The rows of each matrix lie in a flat space through zero, up to rounding. After each matrix: how many dimensions does the smallest such space have?

[[ 0.05  0.35 -1.40  4.13  1.20 -0.42 -0.99 -2.56  0.61  6.78 -1.10]
 [ 0.35  4.05 -0.47 -1.88 -1.36 -0.57 -3.84  4.28  0.69 -3.81  0.26]
 [-1.40 -0.47  1.53 -2.72 -0.51  1.04  0.87  0.36  0.41 -3.90  0.60]
 [ 4.13 -1.88 -2.72  2.50  0.97 -0.81  2.10 -1.00 -4.28  5.26 -2.49]
 [ 1.20 -1.36 -0.51  0.97 -2.19  0.24 -2.12 -2.94 -0.03  1.91 -0.77]
 [-0.42 -0.57  1.04 -0.81  0.24 -0.75  1.29  1.51  0.70 -2.93  2.02]
 [-0.99 -3.84  0.87  2.10 -2.12  1.29 -1.15 -7.33  1.78  4.07 -0.29]
 [-2.56  4.28  0.36 -1.00 -2.94  1.51 -7.33 -0.71  3.68 -0.83 -0.84]
 [ 0.61  0.69  0.41 -4.28 -0.03  0.70  1.78  3.68 -2.31 -5.70 -0.46]
 [ 6.78 -3.81 -3.90  5.26  1.91 -2.93  4.07 -0.83 -5.70  7.89 -1.63]
 [-1.10  0.26  0.60 -2.49 -0.77  2.02 -0.29 -0.84 -0.46 -1.63 -1.55]]
 | 5

[[-2.54 -1.88  2.56 -2.76  1.21  2.29  1.79 -1.94 -1.04 -2.62 -0.71]
 [-1.88 -1.87  2.71 -4.20 -0.95  1.51  0.66 -1.25 -1.67 -1.68  0.60]
 [ 2.56  2.71 -1.34  3.67 -1.37 -0.67 -1.12  1.30  0.97  2.78  0.22]
 [-2.76 -4.20  3.67 -8.10 -3.27 -1.64  0.76 -1.02 -1.93 -2.35  2.87]
 [ 1.21 -0.95 -1.37 -3.27 -2.56 -2.59 -1.21  0.58 -0.02  0.72  2.26]
 [ 2.29  1.51 -0.67 -1.64 -2.59  2.09 -2.01  0.08 -1.23  1.92  0.94]
 [ 1.79  0.66 -1.12  0.76 -1.21 -2.01  1.23 -0.63  2.16  0.83  0.92]
 [-1.94 -1.25  1.30 -1.02  0.58  0.08 -0.63  0.74 -1.46 -0.95 -0.18]
 [-1.04 -1.67  0.97 -1.93 -0.02 -1.23  2.16 -1.46  0.92 -1.62  0.56]
 [-2.62 -1.68  2.78 -2.35  0.72  1.92  0.83 -0.95 -1.62 -2.05 -0.50]
 [-0.71  0.60  0.22  2.87  2.26  0.94  0.92 -0.18  0.56 -0.50 -1.64]]
 | 5

[[-1.28 -0.93 -1.02  0.34  0.61 -2.40 -1.13 -3.46  0.19  0.51  2.71]
 [-0.93  0.77  0.40 -0.44  1.52 -3.56 -1.42 -0.54 -2.34  0.32  0.07]
 [-1.02  0.40 -3.04  1.11 -2.50  2.47 -1.04 -2.88  2.67  0.05  3.98]
 [ 0.34 -0.44  1.11 -0.38  0.35 -0.71  1.47  1.31 -1.78  0.00 -1.86]
 [ 0.61  1.52 -2.50  0.35  0.22  1.40  0.24 -0.61  0.96 -0.83 -1.97]
 [-2.40 -3.56  2.47 -0.71  1.40 -7.73  0.43 -3.48 -4.90  1.93  3.13]
 [-1.13 -1.42 -1.04  1.47  0.24  0.43  2.75  0.32 -0.78 -1.01 -0.42]
 [-3.46 -0.54 -2.88  1.31 -0.61 -3.48  0.32 -4.07 -2.95  0.25  3.75]
 [ 0.19 -2.34  2.67 -1.78  0.96 -4.90 -0.78 -2.95 -1.78  2.09  1.44]
 [ 0.51  0.32  0.05  0.00 -0.83  1.93 -1.01  0.25  2.09  0.07  1.03]
 [ 2.71  0.07  3.98 -1.86 -1.97  3.13 -0.42  3.75  1.44  1.03 -0.92]]
 | 6

[[ 5.24  0.93 -1.69  1.69 -0.75  0.44 -1.65  2.78 -3.37 -1.08 -0.78]
 [ 0.93 -2.94 -0.60  0.42 -1.92 -1.91  5.01 -5.90 -1.62  1.05 -2.98]
 [-1.69 -0.60  3.63 -0.27 -0.09  0.42  1.85 -0.59  0.52  1.19  0.08]
 [ 1.69  0.42 -0.27  2.52 -0.32 -1.20  2.51 -0.50 -0.50  0.61  1.81]
 [-0.75 -1.92 -0.09 -0.32  5.13  0.82  1.28 -2.23  0.31  1.50 -1.13]
 [ 0.44 -1.91  0.42 -1.20  0.82  2.17  0.11 -1.45 -0.55  1.03 -0.73]
 [-1.65  5.01  1.85  2.51  1.28  0.11  1.78  1.00 -0.74 -2.10  0.84]
 [ 2.78 -5.90 -0.59 -0.50 -2.23 -1.45  1.00 -0.83 -0.65  0.53 -1.10]
 [-3.37 -1.62  0.52 -0.50  0.31 -0.55 -0.74 -0.65  1.06 -0.34 -0.13]
 [-1.08  1.05  1.19  0.61  1.50  1.03 -2.10  0.53 -0.34  2.96  0.68]
 [-0.78 -2.98  0.08  1.81 -1.13 -0.73  0.84 -1.10 -0.13  0.68  2.07]]
 | 9

[[ 0.10  0.50  0.72 -0.59 -0.05  1.32  0.44 -0.39  3.25 -0.09 -0.08]
 [ 0.50  0.64  1.99  0.96  0.02 -0.98  1.31 -1.41 -2.82  0.64  0.42]
 [ 0.72  1.99  5.83  0.56 -0.72 -0.01  3.23 -2.83  0.54  2.38 -1.01]
 [-0.59  0.96  0.56 -0.39  1.48 -0.57  1.10 -1.09 -0.48 -1.04 -0.09]
 [-0.05  0.02 -0.72  1.48  0.57  1.19 -0.09  0.61  0.96  1.15  0.15]
 [ 1.32 -0.98 -0.01 -0.57  1.19  1.28 -0.57  0.37  0.94 -0.72 -0.23]
 [ 0.44  1.31  3.23  1.10 -0.09 -0.57  3.63 -0.50 -1.13  1.46 -1.57]
 [-0.39 -1.41 -2.83 -1.09  0.61  0.37 -0.50  3.57  1.59 -0.86 -2.49]
 [ 3.25 -2.82  0.54 -0.48  0.96  0.94 -1.13  1.59  3.25  1.74 -0.18]
 [-0.09  0.64  2.38 -1.04  1.15 -0.72  1.46 -0.86  1.74  0.76 -1.61]
 [-0.08  0.42 -1.01 -0.09  0.15 -0.23 -1.57 -2.49 -0.18 -1.61  4.13]]
 | 8
